The rows of a group lie close to one hidden flat surface of 13 dimensions, which may be shifted away from zero. Surfaces can cross.
In the rows, 128 means zero.
Some rows, each with its group after it:
[163 104 190 170 160  99  84 125 177 159 158 131 116  91 170 145  81  90
  91  67 171] -> E
[128 118 129 146 137 137 107 142  98  97  86 180 170 150 159 112 119 132
 127 121 106] -> E
[157 137 136 122 151 104 104 131 137 107 122 125 152 139  73 165 158 194
 118 141 145] -> A
[155 161 127 130 159 138 147  95 129 173  98 191 110 140 128 143 138 127
 161 163 104] -> K
[ 97  94 122 127 119 129 118 171 127  87  94 159 194  97 109 164 141 120
 142  99 130] -> A
[113 144 169 152 126 134 118 145  99 142 149 182 124 121 124 159 115 108
 148  90 152] -> K
[ 97 110 197  93 133 166 118 118 143 138  85 171  86  86 150 108 166 152
 190 165 147] -> E
[100 142 140 122 157  95 144 143 184  94 116  79 150 131 128  75 134 117
  96 140  93] -> E
[117 109 157 171 153  79 115 112 131 125 118  96 152 109 140 122 138 128
 117 171 109] -> A
[127 109 105 130 134 158 105 144 157 124 129  89 138  98  88 165 145 146
 109  68 128] -> A
[110 149 127 154 138 109 129 133 114 126 156 128 159 116 143 125 122 124
  99  89 126] -> E
[134 113 123 136 123 145 119 152 129 105  80 147 165 146 136 115  91  77
 105 103  89] -> E
[134 137 134 151 137 134 127 124 124 128 119  87 143 111 118 127 142 140
 104 150 126] -> N
[ 97 140  56 103 126 151 183  87 131  96 122 144 133 153  79 129 126 129
 103 141 100] -> A
[110 168 122 123 148 109 151 125 146 135 102 106 118 151  92 113 117 108
 141 177  85] -> N
[141 127 122 109 111 167 151 167 126 123 124 116 176  60 172 108 159 106
  86  46 129] -> N
[108 150 124 119 104 149 105  73 102 151 161 157 145 114 150 111  67 123
  62 105 151] -> N
[154  85 140 146 105 157  82 131  97 137 120  92  89 159  79 168 128 117
 145 124  98] -> A
[134 112 107  86  94 210 132 130 115 156 125 130  66 129 155 107 138 109
 144  59  99] -> N
[127 128 128  67  65 109 151 170  97 111 114  78 142 102 166  72  83  78
 100 110 137] -> A
[ 94 129 113 149 140 148 149 149 146 117 106  77 145  62 202  71 141 122
 104 100 120] -> E
[161 134 124 159 134 152 155 117  97 141  70 126 130 112 105 159 124 107
 132 189 120] -> K
[ 94 103 153 171 174 113 142  83 184 161 110 129 107 107 136 125 119  60
 129 151  68] -> E
[136  86 164 121 123 135  90 115 141 125  87 150 136 127 112 142 107 110
 127 146 121] -> E
[115 151 116 114 152  98 145  84 143 152 152 176 139 123 152 118 155 166
 145 158 130] -> K
[136  97 174 163 167  69 110  85 156 156 109 133  91 117 115 159  67  76
 108 125 111] -> K
[110  88 186 156 134 139  95 134 131 121 107 152 128 120  98 163 151 116
 168 148 123] -> E
[161 103 116 104  84 101 117 140 104 114 176  76 112 165  59 174 147 138
 128 114 136] -> N
[133  93 135 120 117 136 100 178 144 157 121  98 107 104 113 164 137  99
 169  68 114] -> N
[ 94 166 159 165 138 152 120  70  81 141 145 186 138 137 171  86  90 120
  82 134 121] -> A
[153 133  77 136 153 173 143  87 170 134 129  73  81 136 129 105 111 141
  72  99 110] -> A
[168 128 118  85 109 121 156 133 101  97  98 147 141 140 154  98 139 148
 119 155 137] -> N
[123 102 150 108 149 130  86 119 121 171  72 156 154  29 168 141 175 197
 169 135 144] -> E
[142 138 144 156 144 102 101 165 154 135 175 130 170 132 108 167 136 125
 122  80 145] -> K
[172 172 123 121 156 131 150  74 138 162 127 138  73 141 164  92  96 142
 101 144 142] -> K
[116  94 112 158 145 144 169 154 127 115  97 157 106 107 183 125 151  99
 176 103 119] -> A
[115 159 101 115 129 140 160 102 124 175 181 132  74 126  89 163 137 117
 138  71 119] -> A
[141 102 121 140 142  88 132 129 116 132 114 152 130 119 184 126 137 137
 155 120 127] -> E
[136 131 109 162 124 147 141 140 129 123 129  78 136 123  99 149 109  89
  86  97 111] -> A
[149 191 128 102 123 128 161  95  92 159 156 159 143 126  93 141 146 136
  99 123 127] -> N
[ 94 148 139 142 146 162  86  95 136 139 102 149 119 162 131  92  70 117
 107 147  95] -> N
[136 138 148 112 137  86 178 141 154 109 104 165 127 151 151  94  89  59
 128 137 121] -> E
[134 178 152 135 174  66 183 132 137 126 114 175 139 126 165  99 139 125
 142 161 133] -> E
[167 136 137 170 148 205  59  88 124 151 103 205 163 142 156 129  87 142
  82 118 134] -> K
[136 140 150 208 194 162 137 100 154 122 133 139 145 126 199  75 169 130
  75 104  81] -> N
[ 88 135 119 104 106 204 134  93  93 140  87 153  86 166 115  86 118  99
 142 144  49] -> A
[106 135 141  97 109 146 140 151 121 116  85  85 144  65 107 123 137 140
 126 144 145] -> K
[ 84 163  97  80  90 156 174 141 106 154 153 179 159  86 144 128 120  95
 142  87 144] -> K
[116 162 126  70 109 198  86  99 119 127 106 138 140 144  97  94  99 161
  70 110 108] -> A
[108 166 179 105 135  85 129 155 117 119 128 170 163 112  86 156 125 132
 140 125 153] -> K
[106 124 163 136 130 131 133 126 114 176 156 148  61  84 149 154 136 119
 178  83 155] -> K
[142 144 148 125 133  86 151 167 128 128 141 122 114 156  84 157 149 102
 166 117 112] -> E
[147 111 101 160  93 140 137 148 100  91 163 114 131 183 108 148 113  98
 121 134 138] -> K
[125 170 132 126 129 129 151  87  96 150 155 185 142 122 149 120 128 128
 104 118 134] -> N
[149 141 159 184 171 122  88 135 154 109 113  94 181 159  71 144 142 129
  82 148  83] -> N
[ 80 118 153  76 128 129  71  89 140 151 175 157  93 110 144 115 172 227
 164 111 160] -> K
[121 103 117 128 158  80 163 113 155 106  97 162 109 167 184  75 124 104
 155 173  86] -> N
[119 139 136 102 132 124 194 133  93 106 145 241 150 142 171 102 210 125
 164  89  96] -> N
[ 86 129 111 144 120 184 137  80  84 120 123 187 113 162 105 131 125 121
 130 144  94] -> A
[184   6  88 108 121  44 102  89 159 140 135 122  90 135 189 148 110 144
 162 155 156] -> K

New rows, each followed by its group:
[110 151 162 112 126  72 131 107 107 131 145  84 132 119 120  99 149 158
 123 179 124] -> A
[ 96 152 165 152 150  83 157 143 137  99 126 107 162  65 171  95 116 128
  99 136 175] -> K
[123 141 144  71 117  64 135 184 134  96 106 122 123 150 113 114 133 159
 189 170 154] -> N
[181 129 119 128 119 146 133 123  79 109  77 195 137 183  81 172 101 116
 128 159 125] -> A
[ 89  88 129 145 127 158 108 101 128 103 148 165 145 158 151 100 141 111
 101  91  76] -> N
[138 126 131 143 119 152 125 104  94 156 150 128 136  85 134 153 154 138
 113 110 139] -> N
[120  77  87 122 100  73 109 112 138 134 220 161 147 183 117 167 100  92
 123  87 128] -> K
[115 127 174 147 121 103 115 150  94 147 127 113 129 116 115 146 148 105
 160 137 105] -> A
[108 118 138 116 129 142 158 156 123 127  76 154 106  97 153 120 137  99
 182 133 121] -> K
[184 120 135 213 141 134 143 116  92 124 171  93 102 134 156 142 163 139
 102 130 155] -> N
[155 111 162 108 135 118 114 113 144 157  94 156 107 141  81 163 111  98
 144 151 107] -> E
[151 162 119 107 105 154 133 114 100 137 128 147 149 151 100 131  89  97
  76 106 111] -> N
[124 157 144 102 101 158 165 150 115 112  80 102  94 118 112 104  51  52
  92 102 126] -> K
[113  94 112 117 139  70 126 116 169 138 149 156 149 120 156 130 114 103
 132 113 118] -> K
[187 162 130 160 132 151 136 105  99 152 162  94 134 125  98 158 155 141
  74 111 128] -> N
[ 83 144 128 104 122 170 127 110 111 118 129 128 118 109 129 100 159 181
 131 134 131] -> A
[188 102 157 144 163 104 119 132 125 138  90 196 176 107 155 157 176 140
 139 117 116] -> N
[ 86 155 158 124 126 111 149 160 154 126 160 143 153 115 118 123  99  52
 106  59 117] -> E
[119  79 141 134 118 114 138 110 125 105  80 164 146 141 123 135  99  71
 133 182 105] -> E
[ 88 187 152 136 139 145 118 141 134 165 154  87 134  86  89 139 147 140
 123 101 126] -> N
[152 140 142 131 138 163 137 170 132 117 134 133 131 130 160 102 171 124
 119  55 113] -> N
[ 71 198 131  86 136  73 212 182 166  98 170  87 108 146 111  75 147  92
 140  93 108] -> K
[133 127 110 118 109 158 182 135  96 164 163 102  85  86 124 151 213 122
 165  85 110] -> N
[106 178 102  65 108  97 222 197 110  64 105 179 184 123 127 110 139 116
 146 113 154] -> A
[ 92 105 149 106 114 109 149 168 105 131  99 203 149  81 203 112 124  82
 180  88 134] -> A
[132 151 150 106 106 126 127 158 103  89  98 111 141 192 107  77 103  97
 106 151  87] -> A
[150 179 170 171 142 163 126 185 106 128 110 109 128 152  87 137 142 104
 129 110  99] -> A
[164 101 139 113 126  82 110 143 133 128 141 147 181 122 110 169 143 121
 108  87 121] -> N
[144 139 124 124 106 161 137 152 107 142 120 115 110 131  81 165 131 106
 145 123 127] -> K
[159 124 103  87 126 106 126  52 133 177 110  85 114  81 127 131  98 150
  80 160 128] -> A
[131 116 112  73 127  70 189 157 170 106  85 102 100 119 163  81 116  95
 153 139 121] -> K
[ 80 101 111 116 125 151 128 134 142 111 109 121 139 112 113 126 151 123
 140 106  97] -> A
[182 176 144 148 169 101 164 129 142 141 146 157 145 116 190 100 131 120
  81  81 138] -> N
[ 50 102 217 165 115 169 111 153 115  53 140 149 121 155  84 126 169 122
 175 176 143] -> E
[110 108  89  86  94 165 154 145 108 125  96 157 138  89 127 150 123 107
 147  93 135] -> A
[142 165 137 130 127 201 118 133 113 159 118 107 127 107  95 139 150 128
 105  98 104] -> N
[116 154 165 140 140 145 135 138 111 161  80 143 144  79  67 182 124  86
 142 137 116] -> K
[140  84 130 138  93 143  97 124  84 163 111 140 141 101  98 192  95  76
 126 103 121] -> A
[135  41 142  77  87 118 102 130 142  95  75 119 116 148  91 140 108 104
 154 175 119] -> E
[108 131 154 189 136  93 144 123 105 152 175 144 126  98 113 188 126  90
 140 113 149] -> K
[100 147 126 111 115 166 140 161 129 109 138  78 108 150  97 103 172 132
 141 113  92] -> N
[155 169  82 134 162 127 171 103 178 180 151  77 103 118 143 110 140 121
 105 128 105] -> K
[152 168 130  94 141  83 169 146 114 102  79 179 177 145  95 139 133 134
 133 168 128] -> A
[121 115 105 121 106 157 105 100 108  87 144 110 117 183  89 121 114 154
  92 135 121] -> A
[182  83 110  78  99 147 149 117  88  88  96 149 125 119 199  84 180 191
 131 149 157] -> N
[149 132 133 125 117  83 130 109 100 102 142 115 134 148 133 115 106 152
  95 165 156] -> A
[114 126 135 104 144 153 124 107 131 153  84 140 111 110 130 113 168 162
 166 163  95] -> N
[134  86 132 115 104 122 116 165 122 111 163 139  79 136 184 120 143 151
 181  83 180] -> K
[ 87 134 125  91 118  63 158  80 121 127 153 133 146  86 136 116 124 156
 118 174 165] -> K
[ 32 101 107 134 184 129 133  90 204 110 124 165 141 139 138  90 151 121
 129 102  42] -> A
[184  66  58 118 147  71 179 111 154  58 101 123  98 176 129 142 147 171
 146 181 150] -> A
[138 105  80 113 124 115 125  82 152  98 163  96  94 184 110 115  95 139
  76 113 118] -> A
[140 113 128 115 158  90 116 133 174 116  95 118 141 134 137 107 120 127
 109 118  97] -> A
[ 71 137 123  74 127 164 139 116 135 145  82 160 131 116 122  95 151 121
 164 136  67] -> N
[169 129 143  79 123 133  96 153 153 166 125 140  88 136 113 148 104 119
 144  62 133] -> K
